The rows come from 5 hidden closed curves, with some noise, and rows from the same curve form a group. Each curve winds through 8 dimensions. The rows are also pushed far along 5 directions, which tell nothing about the answers.
In the rows, zero is written as 128.
Some rows, each with its group after it:
[105 108  93 153 171 143 109 158 159 139  79 135 157 148 163 136  94 145
 192 120  96]
S
[131 108 112 125 127 117 151 112 132 110 181 142 125 132 111 122 122  84
 112 140 111]
S
[125 132 122 135 156 153 104 159 126 136 117 143 147 156 190 141 125 175
 158 118 146]
H
[167 134 125 157 204 102 146  61 111 120 120 123 157  99 138 100 129 164
 120 133 171]
S
[124 120 109 146 168 115 143  90 147 104 126 131 122 139 105 112 134 106
  94 121 111]
H
[158 132  86 162 191  75 147 100 154 144 121 133 146 128 105  84 112  98
  97 115 127]
C
[122 149 125 121 115 155 119 153 129 115 128 135 114 141 138 148 135 134
 125 111 104]
X
[111 152 135 106 109 152 137 117 126 121 139 132 111 103 117 143 142 145
 119 129 124]
S
[121 135 101 139 158 131 131 135 166 124 127 136 138 144 130 137 123 123
 124 121  89]
L
[154 140 126 149 133 119 140 107 135 138 134 116 144 122 113 100 132 121
  92 135 159]
C
[101  98  82 158 130 123 150 128 185 130 102 112 123  84  91 129  84  76
 183 130  79]
L
[117 133 136 119 140 109 128 115 143 127 165 136 128 112 127 141 138 112
 116 139 147]
S
[132 153 142 132 147 154 115 119 105  89 133 136 134 186 137 123 168 150
  65 112 134]
L
[123 122 113 168 127 116 140 161 155  83  99 116 142 122 126 112 102  90
 165 174 133]
S
[182 117 116 146 149 107 159 164 132  98 136 151 147 215 129  80 130 106
  70 160 127]
C
[115 110  89 119 135 124 154 150 164 137 132 144 132 115 121 135  96 117
 170 142  74]
H
[115 123 127 156 139 115  82 139 115 145  57 109 140 133 153 118 114 138
 169 112 149]
C
[144 104 113 151 162 129 145 142 121  83  99 139 125 173 125 103 118 118
 130 129 106]
H
[151 119 102 136 189 111 158  57 132 103 137 141 110 143 133  97 142 148
  76 129 127]
L
[136 121 127 134 132 129 134 145 119  87 112 149  93 166 143 118 136 116
 110 130 138]
X
[116 136 131 146 151 127 123 155 142 115 117 118 146 144 118 124 136 126
 130 120 129]
H
[126 136 158  87 114 144 138 117 130 124 150 142  82 162 104 142 172 136
  52 107 119]
X
[125 115 127 153 145 116 125 102 155 113 109 116 119 117 137 133 122 113
 132 143 139]
C
[106 108 158 110  59 161 135 212 122  99 141 131 107 133 121 156 121  97
 174 142 123]
X
[123 132 106 140 154  82 131 114 146 135 123 119 140  79 137 124 107 122
 167 147 131]
L
[ 80 119 169  56  39 143 147 177 123 106 201 131  80 119  63 174 157  78
 122 125  71]
H
[100 137 117 108 146 171 141  88 152 160 151 131 136  99  98 152 134 158
 121  97  89]
H
[137 132 128 110 142 128 147 133 115 134 156 143 133 136 110 120 135 134
 113 114 119]
L
[109 139 114 125 122 130 113  86 120 161 128 131 115  67 125 139 113 119
 150 100 144]
X
[147 146 136 137 138 124 126  93 115 105 114 121 124 131 132 121 143 142
  93 136 138]
L
[123 135 127 150  96  76 122 121 132 148 120  98 123  53 120 112 105  85
 164 154 188]
C
[134 141 131 158 155 149  98  92 125 136 118 110 161 128 164 132 136 167
 122 122 158]
H
[154 142 109 118 134  88 201  78 130 101 201 161  99  89  61  87 134  56
  51 150 158]
S
[149 119 118 171 133  99 125 147 156 130 128 117 150 141 130 104 113  80
 120 147 160]
C
[123 137 129  86 137 116 148  81 124 162 174 147 111  88 109 134 139 142
 104 119 131]
H
[129 115 136 140 109 156 136 187 135  97 127 117 135 164 127 131 129 120
 144 135 108]
H
[ 89 122 116 108 110 128 123 101 141 165 109 117  97  88  79 141 122 114
 139  87  78]
C
[137 131 119 113  99 102 147 163 126  92 164 138 111 154 111 119 134  83
 102 148 100]
L
[112 122 128  86  71 166 152 159 117  86 165 168  74 168 111 145 140  91
  96 130  90]
X
[119 115 167 110  90 188  89 219  91 116 115 138 135 216 171 153 144 159
 146 111 125]
C
[107 117 147 108  98 105 138 133 137 157 154 130 127  71  98 134 114  85
 153 146 164]
S
[ 86 106 143 108  94 154 114 164 131 118 126 127 113 123 131 170 120 117
 186 125  92]
X
[125 144 100 146 140 102 126 107 165 173 126 106 150  50 121 136  99 122
 172 125 125]
C
[109 140 115 138 114 126 127 127 142 100 129 126 110 124 127 127 133 105
 118 139 131]
C
[117 115 109 145 102 111 126 158 131 119 114 131 124 101 129 125  90  73
 179 147 140]
X
[121 108  74 164 173 103 146 165 193 136 105 149 133 117 143 119  82  91
 181 134 121]
X
[128 119 140 113 111 113 149 122 146 167 134 134 109  74  97 127 115 100
 137 131 164]
X
[111 122 120 142 111 115 102 168 145 153  98 111 133 123 130 129 110 109
 165 120 127]
X
[157 134 102 188 205 109  99  39 113 125  95 109 159 112 185 103 120 170
 130 121 171]
S
[137 123 105 161 164 120 108  63 122 130 113 109 144 106 156 124 117 149
 139 120 124]
S
[137 122 136 118  91 130 141 142  93 118 136 125 115 117 110 119 123 118
 138 128 127]
L
[155 112 122 165 179 130 132  87 140 105  92 119 130 171 133 108 136 141
  89 122 122]
C
[119 114  94 148 162 150 121  99 134 126 138 131 148 132 141 135 114 136
 145 107  97]
S
[134 143 131 160 126 131  92 156 103 131  86  97 160 138 137 115 125 146
 153 108 139]
C
[123 136 126 123 110 121  94 139 114 172 122 113 134  88 163 150 114 154
 182 110 136]
L
[132 104 120 123  83 103 170 149 167  84 171 143  82 135 112 123 122  47
 104 185 122]
L
[106 113 130 145 126 139  91 126 130 159  89 105 135  98 156 148 109 148
 192 112 139]
H
[124  96 159 135 114 126 130 140 142 137 132 104 147  95 117 150 110 112
 182 150 135]
S
[130 127 110 117 161 134 175  73 158 128 170 132  95 103  72 129 144 119
  78  94  93]
H
[113 118  86 146 116 125 110 166 135 108 105 130 117 160 157 125 109 109
 157 125  89]
L
[122 109 111 121 160 128 173 103 143 124 149 144 117  88  79 128 115 106
 142 113 100]
H
[136 129 171 122 103 109 119 124  95 110 142 108 125 125 114 126 150 114
 109 136 156]
X
[122 117 142 109  89 157 147 160 135 120 150 138 117 120 126 148 122 120
 152 147 129]
L
[120 136 134 123 120 134 115 123  98 124 149 136 118 136 138 122 144 129
 113 112 162]
L
[146 121 143 118 113  88 159 110 107 132 190 130 134  85  90 109 127  80
 113 147 173]
X
[138 131 136 150 143 124  93 163  98 150  97 111 174 122 171 127 110 165
 193 117 165]
L
[123 131 163 111  70  98 129 142 113 121 162 113 125  92  94 137 131  73
 130 155 145]
X
[173 111 110 184 194  99 112 108 106 121  87 124 173 154 171  95 104 141
 148 132 152]
S
[120  88 142 132  91 127 147 131 135 139 125 113 128  88  96 124 100  90
 173 155 139]
S
[110 114 113 130 162 131 136  97 143 128 135 141 130 112 123 133 120 121
 143 120 120]
H
[ 85 124  85 112 104 152 141 101 158 157 130 135  90  54  92 162  95  98
 174  94  61]
X
[123 119 133 138 137 159 121 116 112 118 140 128 148 133 140 130 129 141
 139 123 144]
S
[118 129 130  97 143 167 146  72 126 167 147 135 102  98  99 145 147 170
 105  74 110]
X
[135 137 129 123 120 113 122  89 110 157 141 121 112  79 131 129 128 134
 130 109 155]
H
[124 122 107 106 131 129 172 190 150  87 172 174 123 180 105 120 128  89
 105 148  87]
H
[138 155 146 110  91 118 128 120  96 116 177 137 116 110 116 127 147 100
  89 134 160]
S
[128 123  90 115 114 111 157 120 132 108 149 151  92 115 122 118 116  98
 125 143 100]
L
[137 150 152 104 124 111 122 110 107 123 181 145 108 149 133 129 168 121
  57 122 163]
C
[143 100 110 193 159  98 100 160 144 102  60 117 147 160 191 107  95 115
 180 162 165]
C
[157 116 145 139 125 126 126 124 111 120 115 110 132 145 131 122 134 140
 120 128 129]
C

New rows, each followed by its group:
[118 144 140 111  96 151 118 162 128 129 129 127 113 124 132 156 135 134
 140 116 114]
X
[128  90  78 148 196 155 141  75 172 139  96 136 128 146 142 136 104 163
 145 105  55]
S
[126 118 138 118  84 170 131 150 110 109 145 124 123 133 129 148 126 125
 147 126 101]
H
[106 127  94 150 109  83 117 147 171 170  99 110 130  59 112 131  79  68
 194 133 125]
X
[129  87 111 144 135 102 155 141 158 119 131 137 119 112 125 118  95  78
 167 154 131]
H
[108 121  99 117 143 157 131  75 133 146 168 136 125 112 117 150 128 136
 124  90  76]
S
[ 87 114 124 122 110 117 129 101 151 163 128 108 118  47  78 146 108  88
 172 114 112]
H
[147 127 168 138 152  98 124  49 112 155 142 110 131  84  97 117 147 113
  84 114 198]
S
[103 124 165 101  91 194 101 204  87 101 142 147 119 182 165 168 150 156
 156 107 130]
H
[ 98 110 146 136 123 134 116 163 160 124 117 114 126 124 125 158 123 107
 168 127 127]
X
[ 92 109 111 118 130  93 161 173 174 125 128 124 123  95  67 132 103  74
 179 135  69]
H
[113 132 152 100  66 157 111 153 123 186 124  99 141 101  94 154 124 141
 153 103  94]
C
[128 138 132 114 124 153 132 107 132 114 136 138 114 151 141 135 149 154
  90 136 122]
C
[106 142 137 122  83 138  98 107 143 197 132  92 130  75  95 150 126 118
 131  92 126]
C
[162 112 137 135 129 111 137 126 126 127 133 139 114 157 142 107 134 117
  93 141 167]
L
[113 130 111 127 147 158 113 151 143 148 128 138 139 130 170 153 118 165
 169 108 117]
H
[115 135 122 117 138 148 130 104 141 148 138 150  97 132 120 131 144 123
  91  96 143]
X
[ 90 161 152  95  87 148  84 116  90 170 106 101 125  73 125 160 140 179
 165  90 121]
C
[118 120 144 109  87 139 109 179 107 123 140 132 136 184 133 128 139 120
 117 130 114]
X
[ 94 135 124  93 120 145 134 162 132 141 144 147 120 122 107 147 130 131
 146 104  93]
H
[140 139 157 108 126  98 150 117 140 150 185 136 117 106  95 122 151  97
  76 133 184]
X
[ 99 122  60 137 169 148 154 135 215 101 131 163  94 165 114 149 115  90
 109 105  30]
X
[124 126 127 123 129 108 134 156 146 145 137 149 115 115 139 132 118 109
 144 132 168]
X
[145 129  81 155 231 120 151 112 158  85 145 176 135 192 161 105 134 131
  79 124 129]
H
[150 119 102 147 201 115 158  62 127 111 118 138 114 129 107  99 132 135
  94 101 116]
H
[100 152 190  35   4 198 103 174  76 166 179 135  86 142 100 184 173 149
  95  88 101]
L
[ 96 128 144  99 141 129 123  62 133 152 155 128  99  71 111 163 143 135
 129  96 124]
X
[107 117 150 107 130 137 122 119 124 110 147 139 106 140 134 152 145 125
 123 122 125]
X
[118 152 155 133 104  97  77 119  82 172  71  85 146  69 136 124 123 159
 176 117 173]
C
[156 150 112 131 153 131 138  88 115 148 136 144 131 125 127 105 133 147
  85 105 150]
X
[117 104 148 131 108 118 112 158 134 124  97 116 131 149 136 133 122 115
 151 152 127]
S
[140 127 155 143 109  69 123 136  81 125 110 103 150  85 105  90 116  96
 156 158 193]
L
[ 85 131 137  90  71 165 130 144 135 129 149 113 126 118  76 162 137 120
 134 120  46]
H
[110 132 141 129 105 132 113 147 121 120 119 103 156 125 112 135 127 123
 151 143 104]
H
[129 122 103 160 159 129 121 146 137 120  79 127 160 159 139 106 107 134
 150 136 113]
H
[157 133 169 124 108  83 161  94  97 111 143 122 114  93  85  87 143  91
  81 169 209]
S
[154 125 106 157 138 155 121 150 111  95  95 149 121 181 177 114 118 140
 129 128 139]
L
[129 112  84 151 179 132 127  93 140 126 136 137 149 136 147 126 110 131
 141 111  92]
S
[127  99 138 139  97 126 131 160 129 120 120 108 115 136 105 127 119  89
 146 123 116]
C
[160 132 135 104  91  89 159 142 103  97 195 149  95 146 105 105 148  69
  64 145 147]
L
[ 85 141 130 127 131 155  88 140 141 155 128 115 149  96 155 173 124 154
 184 103 123]
H
[ 91 126 102 158 166 123 109 110 183 182  85  85 169  53 119 151  96 153
 211 110  97]
H
[105 104 108 130 128 139 149 123 159 129 131 126  99  99 102 142 112 101
 159 110  94]
C
[112 140 145 108 111 146 100 142 117 146 128 130 112 165 136 139 157 149
  93  98 135]
X
[135 139 138 141 133 117 126  70 134 150 156 108 143  77 119 126 134 126
 110 133 174]
H
[141 134 148 158 170 179  94 105 116 101 106 126 143 191 177 140 157 178
  94 106 153]
S
[ 89 145 104  86 128 197 132  88 132 142 158 141 115 118  99 173 143 166
 115  72  30]
H
[ 80 125 135  80  55 172 132 128 152 163 148 119  96  75  97 178 125 130
 155 120  77]
C
[154 107 143 138 146 121 132 156 116 115 122 135 136 187 123 108 134 116
 105 122 135]
C
[158 128 156 137 104 116 146 136 110 133 157 119 141  90 114 110 123 105
 132 153 200]
H
[ 99 133 119 116 152 131 121  63 130 159 122 109 125  80 113 139 136 171
 137  97 105]
L
[130 141 130 129 115 126 123 159 125 124 125 122 144 161 100 116 135 109
 100 121 107]
C
[185 116 153 165 152  74 135 116 112 105 119 108 148 136 139  94 127 111
 111 165 187]
C
[ 75 129 108  95  90 149 101 126 153 185 123 109 106  94 114 172 122 143
 165  86  50]
L
[123 129 148 133 159  66 111  64 136 188 127  97 144  59 109 125 129 126
 134 120 174]
X
[ 97 153 116 130 174 152 103  94 142 162 114 119 132 108 124 146 145 174
 125  62 112]
H
[ 93 131 143 162  83 127  72 220 106 106  59 102 170 135 185 125 101 125
 223 174 181]
S
[138  99 127 155 172  92 132 133 141 106 118 120 146 117 154 125 108 123
 180 156 143]
H
[140 132 145 135 135 107 119 146 124 119 146 121 143 130 158 130 136 136
 133 149 169]
H
[143 149 147 126 126 128 118 149 112 113 129 133 124 143 150 132 145 138
 111 131 159]
X
[124 126 120 139 101 145 140 148 130  83 141 134 112 127 135 136 121 100
 140 149 126]
L
[133 125  88 132 137 169 154 128 150 143 127 141 126 121 118 130 109 138
 138 103  86]
H
[116 117 128 136 111 144 128 158 141  95 134 124 127 138 151 143 124 124
 155 156 124]
L
[140 132 133 141 128 125 118 166 125 115 108 114 159 161 152 117 127 153
 140 152 123]
H
[138 142 127 152 181 132 138 127 135 101 129 129 153 158 125 110 145 139
 100 120 140]
H
[110 137 175 101 100 130 118 138 120 141 155 111 134 121 112 142 158 140
 110 133 157]
H
[124 140 146 129 114  93 103 128 123 147 141 114 130  95 135 136 131 108
 134 129 166]
C
[151 136 153 147 185  76  93 119  88 118  98 126 158 162 189  97 146 169
 118 150 208]
H
[124 133 105 156 119  84 126 128 158 164 113 105 151  62 106 113  91  83
 168 147 149]
H
[143 149 157 109 100  95 121 127  88 151 143 134 113  85 138 120 137 123
 123 133 213]
X
[107 112 134 117 113 125 126 167 143 146 156 125 142 118 119 144 119 105
 161 130 122]
X
[122 136  94 145 165 135 132 118 149 140 135 146 125 109 141 127 118 126
 139  99 141]
X
[113 134 128 110  98 114 126 107 106 144 126 121 110  99  95 121 130 116
 121 113 119]
L
[120 148 101 144 169 127 136 117 141 119 105 147 132 129 123 109 124 130
 119 119 137]
S
[107 136  93 114 154 193 127 113 134 128 110 148 126 186 122 137 143 178
  96  83  42]
H
[106 117 183  78  54 140 107 225  88 100 145 139 122 202 146 140 154 125
 128 162 132]
H
[150 148 116 171 222 126 107  59 110 135  93 126 140  99 178 119 133 191
 137  88 190]
X
[116 109 144 137 140  38 119  80 143 161 121 101 118  39 104 123 114  75
 159 147 179]
X
[152 116 142 175 171  75 130 161 140 100 106 113 180 155 149  90 119 113
 138 184 190]
H
[ 96 118 111 156  70  94 121 204 179 130  96 100 147  89 113 133  77  51
 209 183 110]
C
[145 117 107 125 106 126 156 183 119  86 161 149 113 175 117 112 125  80
 110 134 100]
L
